There are 4 nested groupings, the coarsest first. Each group lies inside one group of the grouping before and may be the whole of it. The rows also spread widely along 17 directions, which tell nothing about the answers.
In the rows, 128 means zero.
Some rows, each with its group in each grouping after it:
[154 124  90 221 109 157 154 156 136 183 123 115 107  86 125 122 143 123
 150 133 126 100 180 134 145 118 178 110 113 181 117 146 154 164 127  93
  68 125 123 130 132 120 156 156 134 104 189 178  97 146 136 131 115]
J_558 J_100 vuzaz Bupeg
[126 124 148 112 154 191 135  91 123 127 179 120 117 173 141 149 126 111
 143  94  26 117 168 136  84 153 119 121  97 142 141 101 172 138 139 119
 186 126 155 191 124  77 105 127 135 131 125  94 105  99 105  91 143]
J_558 J_100 vuzaz fipor
[125 139 118 144 178 190 142 108 146 122 176 168 115 143 106 166 120 151
 110 169 113 109 112 117 102 146 122  87 125  99 146 144 139 140 173 190
 113 126  98 126 159 126 113 157 130 109 165 136 148 130 115 106 105]
J_558 J_536 venu boso
[128 176 136 104 174 145 165 138  67 107 120 138 148 128  82  86 122 156
 132 148 134 131 169 149 104 170 101 104 191 181 113 100 174  89 156 107
 139 137 131 128  86 140 164  88 109 138 114 106 161 104  82 168 144]
J_563 J_509 fumav vokoz
[141 134 110  94 138  82 120  89 130 189 149  77 130 101 165 157 118 109
  90 115 157 139 123 162 140 131 151  74  74 156 101 109  94 128  96 104
 122 141 120 126 172 119 124 142 144 119 158  76 113 166 112 161 151]
J_563 J_864 nug lufus
[ 93 149 145 186 102 178 111 118 125  99 128 112 131 129  82 195 168 172
 127 120 121  67 109 127 173 102 143 128 138 102 123 122 110 111 172 162
 118 125 123  69 146 157 108 136  72  82 143 153 128 121 122 149 118]
J_563 J_972 par guvib
[133 179 178  84 167 114 153 105  95 137 129 119 144 127 119 127 109 128
 152 117 117 175 183 115 114 172 122 121 134 171 126  87 150  98 119  98
 151  97 136 153  95 131 131  93  97 171 105 108 109  98 106 174 107]
J_563 J_864 nug fiz
[ 91 190 186 134 161 182  90  77  65 108 183 137 167 117  88 159 144 169
 143 123 110 110 149 164 160 184 132 125 154 118 112 123 122 136 109 131
 111 125  92 133  97 177 125  92  58 146 133 190 133  50 132 135  91]
J_558 J_536 pana lufed
[132 138 143 153 143 129 158 118 106 125 187  85 118 142 113 161 118 178
 123 132 138 169 136 137 104 171 106  61 102 122 101 142 197 155 153 144
  80 124  79 147 190 133 102 132 105  91 133 156 100 152 109 141  99]
J_558 J_536 venu faku
[140 158 130 133 175 143 148 109 125 101 147 150 137 171 115 106 127 169
 115 159 116 150 130 134 119 180  95 107 139 111 123 156 139 103 147 164
 102 161  98 134 154 114 110 149 140  95 144 133 135 109  98 119 134]
J_563 J_972 dako guli
[123 127 110 160 113 181 119 137 141 167 133 117 107 110 129 186 148 101
 110  83  88  61 114  63 137  78 128 106  96 112 147 117 138 121 175 119
 149  94 129  61 202 134 107 156 139  94 160 142  87 185  88 146 125]
J_558 J_536 pana delir
[148  92 118 113 113  89  88 107 145 118 137 118 144 146 127 121 143 169
 125 122 101 118 116 155 173 157 160 120 158  78 155 129  64  99 108 107
 106 129 151 120 127 152 129  84 121 134 150 121 155  99 138 139 161]
J_558 J_100 nerub tekav
[164  75 128 134  87  79 136 144 137 116 137  56 126 150 123 163 138 163
 138  81 112 138 113 122 127 148 123  90 129  91 140  98 153 108 154  84
 109  94 165  87 167 142 115  96 117 115 120 130 103 151 116 163 148]
J_563 J_864 nug lufus
[143 112 126 138 124 139 116 134 121 157 107 154 134  81 132 139 159 130
 166 117 112 114 161 120 184  85 173 121  88 184 153  98 129 114 114  64
 145  60 121 142 126 160 116  81  94 156 158 154 113 160 136 131 136]
J_558 J_536 venu faku
[ 68 137 114 106 121  88 123 114  92 148 154  65 102 123 112 108 107 159
  89 130 161 129 155 191 149 140 138  87 162 139  92 139  94 131 130 147
 107 180 110 177 161 130 171  82 117  94 113  32 156 139 109 191 159]
J_558 J_536 pana lufed
[ 84 137 159 109 105  65 105 116 114 150 114  94 113 128 139 129 123 131
 119  83  94 139 176 143 182 124 152 155 151 152 110 119  80  62  78  96
 139 122 143 149 163 123 118  89 110 127 102  78 125  98  99 179 152]
J_558 J_536 pana delir
[ 96 207 133 118 154 147  93 120  89 142 102 160 154  77 157  80 150 103
 118 148 178 133 119 137 194  84 116 157  94 152  94 163  95 124  90 137
 122 171  76 137 132 162 130 161 106 118 144 164 116 151 165 117 105]
J_558 J_536 pana delir
[101 141 160 123  95 149 160 133 122 101 126  61 108 169  97 145 125 133
 140 103 117 148 128  74  87 118 100 127 135  96 142  96 162 148 207 161
 159 132 165 125 119 123 135 117 103 108  82  83  85 155 125 174  94]
J_563 J_864 nug fiz
[117 133 134 112  95 200 115  94  81 113 149  81 171 159 127 116 176 125
 105 129 101 121  70 169  73 139 136 103 134 127 115  72 157 182 143 143
 161 214 181 118  69 111 138 142 127 113 157 119 121 151 149  76 121]
J_558 J_536 pana delir
[123  75 117 147 106 133 133 105 151  84 153 134 118 194  91 166 141 185
  92 142  78 117  94 149 103 158 144 111 165 121 128 106 112 100 144 169
 126 144 151 110 153 119  98 125 146 103 139 105 170  96 101  94 155]
J_563 J_972 par guvib
[152 106 139  52 127  77 114 136 102 125 165  50 124 129 132 137 101 121
 135  68 139 129 121 131 111 148  96  85 141  80 145  94 140 116 152  61
 153 100 168 102 137 158 139  63 107 148  71  82 126 142 104 202 165]
J_558 J_536 venu faku
[ 87 198 180 124 151 179 154 138  98  84  86 136 160 125 109 129 153 152
 165 148 111 139 139 138 141 115 122 134 151 134 139  87 176  78 178 166
 167 130 172 140  79 117 122 124  49 135 126 107 133 126 170 120  88]
J_563 J_972 dako guli
[131 151 156 111 146 120 160  66 142 152 140 130 103 165 107 130 109 119
 123 160 137 178 191 112  89 150 170 145 117 187 125 108  66 156 107 143
 150 147 126 175  63 104 135 131 144 138 113  66 123  87  86 174 119]
J_563 J_864 nug lufus
[ 94 113 159 104 140 158 131 121 147 112 165 111  82 161 157 169 104  89
 139  81  62 125 146 113 100  95 101 149  88 102 149 116 145 123 152 143
 204 110 166 178 151  90  90 142 124 126  76  72 109 119 130 108 128]
J_558 J_536 pana lufed
[ 93 134 121 212  98 172 126 152 121 106 132 128 107 121  84 145 151 156
 126 133 128  64 131 139 156 115 143 152 180 120 109 156 122 128 145 156
  77 147 124  87 139 152 142 149 103  81 138 183 146  97 126 132 115]
J_558 J_536 venu faku
[124 101 122 110  86 143 128 159  79 118 143  80 125 149 118 111 138 123
 130  48  68 118 121  85  99 133  76 114 139 138 125  91 212 126 162  69
 158 107 148 111 182 148 126  79 140 127  96 147  84 159  91 131 143]
J_558 J_536 venu faku
[ 88 131 161  94 113  62 121 121 137 127 163 121  89 128 118 156  69 111
 103 106 136 187 127  87 111 147 120 160 155 123 112 125  96 122  96 148
 119  96 131 134 168 169 112 113 127 175  62 133 135  71 145 151  66]
J_558 J_536 venu faku
[102 106 104 116 131  90 151 161 128 118  89 172 113 116 122  57 117 164
 143 177 132 177 160 150 163 116 151 132 161 181 139 132 126  96 119 139
 115 119 126 217 130 134 154  70 123 155 132  86 171 141 170 109 131]
J_558 J_536 venu faku
[ 86 133 102  92 117 128  92 145  95 144 126 130 127 122 123  64 120 133
 123  77  77 124 137  70 176 131  80 129 150 108 150 143 130 114 152 104
 134 109  94 159 211 167 152  48 153 139 124 123  96 154 120 146 134]
J_558 J_536 pana lufed
[169 114 154  93 137 109 137  96 153 130 138 113 114 161 126 107 114 124
 177 124 124 186 177  98 118 145 146 139  94 117 181 113  84 160 137  93
 158 104 149 181  61 125 126  81 126 159  99  90  96 111 130 170 132]
J_563 J_972 dako guli
[ 75 145 162 141 101 106 110 138 116  98 156  45 120 160 121 168 124 180
 121  71  82 117 117 135 168 156  88 111 165  31 121 149 155  79 165 154
  92 132 136 110 229 124 102 113  83  71 107 121 105 118 119 167 121]
J_558 J_536 venu faku
[112 150 138 112 168 130 120  82 135 162 156 169  96 134 116 161 110 123
 106 114  90 123 186  82 144 126 138 133  98 172 126 134  85 101 113 127
 157  86  75 153 179 142 100 116 138 134 122 104 121 102  59 164 134]
J_558 J_100 nerub tekav

New rows. What belongs after each?
[ 83  69 117  69  83  81  86 119 161 134 164  98  93 122 146 164  88  98
 104  79  84 138  93 119 127 113 142 137 131  94 149  93  84 133 121 141
 164  94 183 165 174 154 128  76 138 186  93  66 146 111 195 108 108]
J_558 J_100 vuzaz fipor
[152 151 167 121 155 151  93  69 131 101 168 112 165 181 139 166 163 178
 129 110  73 131 107 120 159 163 106 101  84  43 148 144 122 107 140 137
 125 131  98 111 169 131  64 139  99  86 157 161  92 125 101 127 136]
J_558 J_100 nerub tekav
[105 152 142 117 123 154 118  76 103 166 196  85 113 126 146 157 112  84
  95 106 128 145 126 145  85 143 134 118  78 165  83 116 130 199  92 132
 134 167 113 154 141 119 114 165 145 124 124 133  93 115 124 112  95]
J_558 J_536 venu faku
[104 144 169 125 117 143 118  85 120  89 128 117 151 207 117 105 156 176
 133 128  41 145 150 153 137 174 143 155 171 104 136 120 109  92 117 154
 139 178 163 167  98  90 111 114 112 107 137 100 132  67 116 111 139]
J_558 J_100 nerub tekav
[144 104 124 113 126 157 133 116 135 108 130 152 111 166 110 121 146 125
 123 136 116 122 123  87 103  95 125 139 113 140 151 113 112 137 155 129
 173 128 128 123 112 139 113 123 142 116 111 111 132 151  88 130 153]
J_558 J_536 venu faku
[125 101 124 102 165  96 144 124 165 141 167 121  96 117 145 177  83 138
 121 143 119 138 137 167 120 142 152  76 127 107 150 119 123 100 136 146
 126  93 153 165 164 105 117 118 117 146 134  62 169 123 145 133 131]
J_558 J_536 venu faku
[168  82 115 122 113  78 131 153 132 115 161  64  94 138 133 130 117 145
 139  96 171 141 124 119 130 116  96  92  96  81 135 151 139 147 158  85
 105 108 113 116 173 161 120 103 120  94  84 127 107 176 107 185 163]
J_558 J_536 venu faku
[ 81  65 114 119  52  97  80 137 162 156 151  77  81  94 146 173 108  94
 125  67 115 126  97  99 160  72 157 142  99  86 155 112  76 169 131 123
 142  83 162 147 179 169 129  83 125 160 103 107 103 150 205 129  93]
J_558 J_536 pana delir
[ 94 139 149  87 144 147 105 106 108 102 182 118 139 119 138 192 112 108
  89 109 106 109  72 171  87 144 114 113 142 112  98  87 149 110 120 160
 160 138 175 103 139 145 108 156 102 162 110 126 169  82 170  77  96]
J_558 J_100 nerub tekav
[108 155 136 109 126 137  84 112 105 117 104 125 170 116 137 133 168 146
 123 104 103  94 102 155 198 111 129 128 124 123 125 106 103  69 120 110
 149 134 133 100 150 146 106 112  94 119 153 124 130 134 133 124 159]
J_563 J_972 par guvib
[148  74 130 157 123 156 155 105 148  87 118 162 128 187  93 157 174 200
 136 158  72 137 134 121 123 124 155 108 110 160 153  93 142  99 159 150
 150 102 124 148 131 121  86 103 119 105 156 112 138 149  93  99 155]
J_563 J_864 nug fiz
[112 141 133  77 155 138 149 121 108 125 116 161 140 170 125  97 125 140
 103 129  47 146 138 107 100 156 109 114 167 165 138  90 164  59 137 135
 174 131 148 148 163  95 113 106 155 139 140  77 144 129  76 109 147]
J_558 J_536 venu faku
[140 113 112 114  94  58 107 179 126 124 118  43 127  85 192 123 120  93
 130  68 174 129  79 162 167  96  89 125  97  82 101 139 142 105 113  82
 102 136 167  90 183 149 129 154 114 116  99 140 104 168 193 136 140]
J_563 J_864 nug fiz
[144 137 124 104 177 135 116  93 126 131 160 181 138 113 119 103 115 151
 143 174 142 161 151 140 143 161 151 112 115 140 147 141  95 156 111 131
 111 111  89 191  93 167 141  90 117 175 149 143 150  98 164 115 106]
J_558 J_100 nerub tekav
[ 96 147 152 144 100 124 137 102 162 167  99 139 111 110 110 125 132 140
 160 176 146 185 173  96 168  96 216 150 112 155 165 117  58 169 122 161
 118 110 126 194  73 133 141  97  91 154 156 101 111 137 183 158  61]
J_558 J_536 venu boso
[180 132 133 121 165 194 134 107 159  96 139 149 129 167 138 133 151 114
 155 143 136 125 103  75 108  94  90 131  52  73 175 141 123 166 187 144
 166 127 115 117  99 130 100 172 132 101 125 143  91 170 126 117 132]
J_563 J_864 nug lufus
[123 129 116 158 103 175 124 182 120  88 138  85 123 122 121 134 141 128
 140 104 140  78  72 113 125 102  79 118 148  38 142 145 179 143 203 144
 105 142 159  65 152 153 140 154 101  88 116 174 115 162 166 125 109]
J_558 J_536 venu faku
[133 167 147 135 133 194  98 104  99 114 123 149 146 113 129 142 171  80
 127 106 135  78 116 124 141  74 117 181  84 171 104 111 104 135 107  96
 179 146 124  74  81 162 104 173 112 117 115 181 114 111 109 116 136]
J_563 J_509 fumav vokoz
[188  56 112 138 112 103 121 131 159 128 141 111 104 115 158 180 152 118
 138 105 144 120 116 135 136  67 154 107  40 141 134 113 122 133 120  73
 153  83 140 108 142 155  84 140 115 120 122 140 121 176 130 122 166]
J_558 J_100 nerub tekav
[163 159 131 189 126 111 170 151 160 157  78 123 101 109 131 101 133 111
 171 151 184 144 197  99 159  94 162 166 106 158 131 163  92 136 123 105
  88 129 127 122  82 118 149 173 120 101 132 148  92 135 125 190 116]
J_563 J_864 nug lufus
[ 91 138 120 114 144  84 130 126  89 136 121 112 129  96  99 114 120 180
 123 135 139 123 182 203 184 149 153  96 173 187 105 112 110  74 113 104
 113 120 116 173 138 147 160  48  91 134 130  63 174 108 111 182 166]
J_563 J_509 fumav vokoz
[113 154  88  97 156 104 137 154 122 150 116 130 117  79 162  98 100  92
  96 136 173 134 108 147 136 104 102 106 114 154 101 136 132 104 130 138
 127 150 127 133 178 132 144 156 149 132 130  91 146 165 158 121 129]
J_563 J_972 dako guli
[143 129  96 118 137 107 140 156 142 131  68 173 142 109 104  81 136 156
 127 162 127 130 129  99 167 120 142 121 179 142 167 116 101  66 153 118
 118 105 140 104 127 153 153  89 137 145 164 112 162 149 124 154 140]
J_563 J_509 fumav vokoz
[165 160 158 171 130 125 174 124 142 143 139  64 131 151 115 170 132 151
 132 134 112 131 156 136  91 180 156  86 161 101 126 115 160 111 150 130
  85 148 179  73 109  83 126 176 103  88 159 128 115 112  94 179 112]
J_558 J_100 vuzaz fipor
[ 91 144 165 122 140 125 133  81 102 106 138 144 134 131 107 158 153 189
 119 177 157 186 137 162 155 107 160 105  81 188  98 110 125 130 114 172
 137 125  71 192 134 154  86 103  65 117 130 109 143 154 136 120 107]
J_558 J_536 venu faku
[150 114 134 153 140 185 197 159 113 113 167  88  96 157 118 134 113 113
 157 123 103 123 162 151  28 152 112  97 143 148 124 103 230 162 176 116
 142 144 189 143  81  76 144 157 126 114 106 115 122 122 112 116 127]
J_558 J_536 venu boso
[132 167 163 159 149 193 139  91  97 131 146 131 152 122  93 170 165 159
 144 156 124 104 156 157 125 141 174 100 128 165 123  95 142 139 136 127
 126 129 125 115  71 131 121 131  71 116 166 151 133 114 103 142 114]
J_558 J_536 venu faku
[169 112 153 150  86  69 127 108 141 146 139  76 130 155 123 128 137 155
 135 117 132 179 145 114 135 168 167 125 136 105 134 129  89 142  94  90
  78 134 141  99 113 139 118 117 127 118 137 161  97 112 110 177 117]
J_558 J_536 pana lufed
[ 93 199 124 145 161 116 153 138 124 146  83 142 121 111 108  84 117 150
 124 165 150 115 186 134 183 136 138 138 184 147 118 161  86  68 136 161
  88 156 109 140 134 115 172 132 115  99 147  80 148 111 106 195 133]
J_563 J_864 nug fiz
[129  69  99 103 111  78 123 131 150  98 132 117 110 140 113 119 116 152
 105 150 149 130 103 181 128 128 148 121 168 119 135 114  72 110 128 135
 126 146 169 133 108 145 147  94 138 135 109  66 197 109 146 134 167]
J_563 J_509 fumav vokoz
[151 162 126  98 160 100 128 140 152  93 111 145 145 122 141  94 109 115
 111 176 193 151  72 139 126 132 103 146 160  66 137 152  80 104 130 163
 104 173 158  78  89 146 139 181 129 133 119 137 173 106 177 127 107]
J_563 J_509 fumav vokoz
[ 82 178 105  69 160 139 127 140 132 190 106 166  99  86 136  60  73  50
 125 132 119 109 177  94 132 116 141 167 181 158 157 126  68 119 123 128
 160 135 160 170  98 115 199 109 165 185 123  52 150  99 142 163 114]
J_558 J_536 venu boso
[ 85 156 142 125 142 151 110  81 146 142 143 146 127 147 105 131 126 158
 123 161  93 120 150 138 161 156 174 134 165  99 159 137  53 124 127 180
 113 148 124 165 113 114 139 106 115 126 165  87 150  85 133 143 112]
J_558 J_536 venu boso
[110 134 124  96 169 177 121 141 121  75 128 200 115 141  90 140 128 119
 113 126  88  55 119  94 113 102  92 154 183 126 145 110 123  62 174 151
 193 103 149  87 128 165 130 117 121 143  91 108 193  94  92 122 156]
J_558 J_100 vuzaz fipor
[101 111 118  76  85  78  98 132 128 136 103 104 119 137 141  65 122 112
 123 103 112 144 130 120 161 112 139 165 161 121 147 118  65 113 106 103
 146 149 166 157 125 137 154  75 146 146 104  71 134 125 145 152 151]
J_558 J_536 venu faku
[148 161 125  89 184 147 126 150 135 149 127 166 117  92 184  89  89  32
 162  88 103 120 159 109 124 120  90 175 102 144 146 133 132 105 104  72
 172 105 165 146 113 113 132 160 157 183 103 142 109  86 157 103 126]
J_563 J_972 dako guli
[ 95 161 163 173  80 112 139  95 137 161 146  58 119 107 118 189 129 143
 116 149 168 184 128 136 129 120 193 108  96 140  95 112 118 188 119 179
  83 149 131 139 124 134 119 161  77 114 150 133  94 141 187 149  35]
J_558 J_100 vuzaz Bupeg
[118  97 103 114 115 116 113 163 138  92 117  99 125 126 155 110 141 140
 134 119 119 101  96 178 161  92 114 116 135  77 140 134 136  95 158 136
 136 149 175 143 148 125 139 119 106 105 122  80 159 162 182 107 169]
J_558 J_100 vuzaz fipor
[ 69 124 113 103 106  81 115 138 100 160 135  74 101 109 168  99 106 100
 104  85 108 123 160 205 155 121 136 136 141 180  78 124 119  99  72 100
 133 168 155 190 174  96 148 112 137 120 109  54 141 115 136 130 168]
J_558 J_536 venu boso
[163 170 116 106 180 150 116 115  87 118 138 115 146 127 157  57 147 109
 134 143 179 103 148 196 144 117  99 125  93 138  98 167 116 143 113  93
 135 209 104 148  78 124 151 161 121  83 119 112 135 141 111 142 197]
J_558 J_100 vuzaz Bupeg
[154 139  88 177 112 124 147 142  99 164 109 112 135  58 110 101 152 134
 126 170 225 133 140 171 148 104 173  99 107 218  85 125 125 177 110  90
  73 152 101 111  85 173 169 134 115 118 168 169 132 169 149 152 119]
J_563 J_509 fumav vokoz
[142 127 145 149 161 118 146 132 151 114 155 147 100  93 138 161 107 121
 148 178 204 161 132 166 121 107 156 126  97 126 120 149 111 155 112 151
 103 116 127 147  85 150 120 167  87 144 109 152 158 112 190 116  87]
J_558 J_536 pana delir
[146  94 127 181  76 179 149 138 149 101 106 123 116 157  80 148 171 150
 159 130 116 117 121  60 113  90 147 142 119 122 167  99 134 167 195 136
 139 104 152  96  89 153 129 119 115 112 132 156  96 160 132 137 105]
J_563 J_864 nug lufus
[204 110 118 147 176  68 140 123 186 110 132 182  98 144 144 122 115 138
 125 169 198 166 133  96 152 116 111 149  71 114 126 201  62 107  98 128
  82 110  60 104 156 161  88 184 153 100 110 177 134 125  98 149 149]
J_563 J_864 nug fiz
[126 121 160 113 100  95 112 119 166 130  98 117 119 144 137 154 146 136
 142 107 104 149 128  66 177  81 149 150 101  91 174 115  80  90 138 123
 156  86 143 113 154 137  85 109 100 121 120 108 100 159 122 169 123]
J_558 J_536 venu faku
[133 137 133 139 149  87 165  98 165 146  93 158 125 146 129 118 132 173
 119 194 125 197 170 143 157 131 181 116 111 184 134 129  88  85 104 157
 112 133 110 182 131  93 102 133 131 113 173  78 143 137 112 136 127]
J_563 J_509 fumav vokoz
[123 139 125 126 147 119 147 158 171 165 115 108 112 101 155 144  96 107
 155 113  68 102 169 141 144 139 161 111 169  92 174 114 134  71 150 121
 125  97 215 142 135  73 153 130 115 151 160  67 141 108 165 146 120]
J_558 J_100 vuzaz fipor
[143 127 114 117 117 170  77  95 107 110 138 125 163 150  94 100 181 167
 127 139 134  78  94 131 165 131 138 116 148  73 160 131  65 154 155 120
 121 166 111  88  89 174 149  86 113  98 160 140 139 143 109 156 168]
J_558 J_536 venu boso
[123 119 108  92 118 104 131 104 134 166 163  95 114 143 127 109  87 116
 109 108 105 167 135 103  98 183 126 106 139 126 138 114 112 164 129 126
 113 133 137 166 154 123 158  95 179 158 133  91 102 115 133 145 106]
J_563 J_864 nug lufus
[ 94 173 149 117 129 166 118  99  71 133 129 102 160 122 121 134 155 125
 121 107 100  99 143 177 134 142 137 128 141 184  91  81 141 111 109 111
 154 162 149 131 102 121 140 122 102 127 140 109 125 103 115 127 139]
J_563 J_864 nug lufus
[129 148  86 124 103 145  95  88 107 176 134 126 142 126 134  79 148  95
  79 113 125 122 109 106 134 137 130 138 104 175  99 132  78 170  92 110
 117 189  94 111 155 144 138 145 197 113 168 151  92 139 102 117 136]
J_563 J_972 dako guli
[ 77 175 144 110 143 192 120 106  83 106 158 124 118 165  80  99 121 134
 127 107  76  94 169 107 112 159  93 148 180 123 126 130 134 139 169 152
 156 158 120 161 114 135 162  89 122 118  94  96 127  80  90 157 130]
J_558 J_100 vuzaz fipor
[163 128 154 116 146 129 128  50 122 108 169 113 140 196 113 154 153 154
  95 145 126 141 127 169  90 172 147 115 111 148 103 107  81 130 100 132
 144 185 127 107  89 111  89 154 138  92 126 105 143  89  56 137 173]
J_563 J_972 dako guli
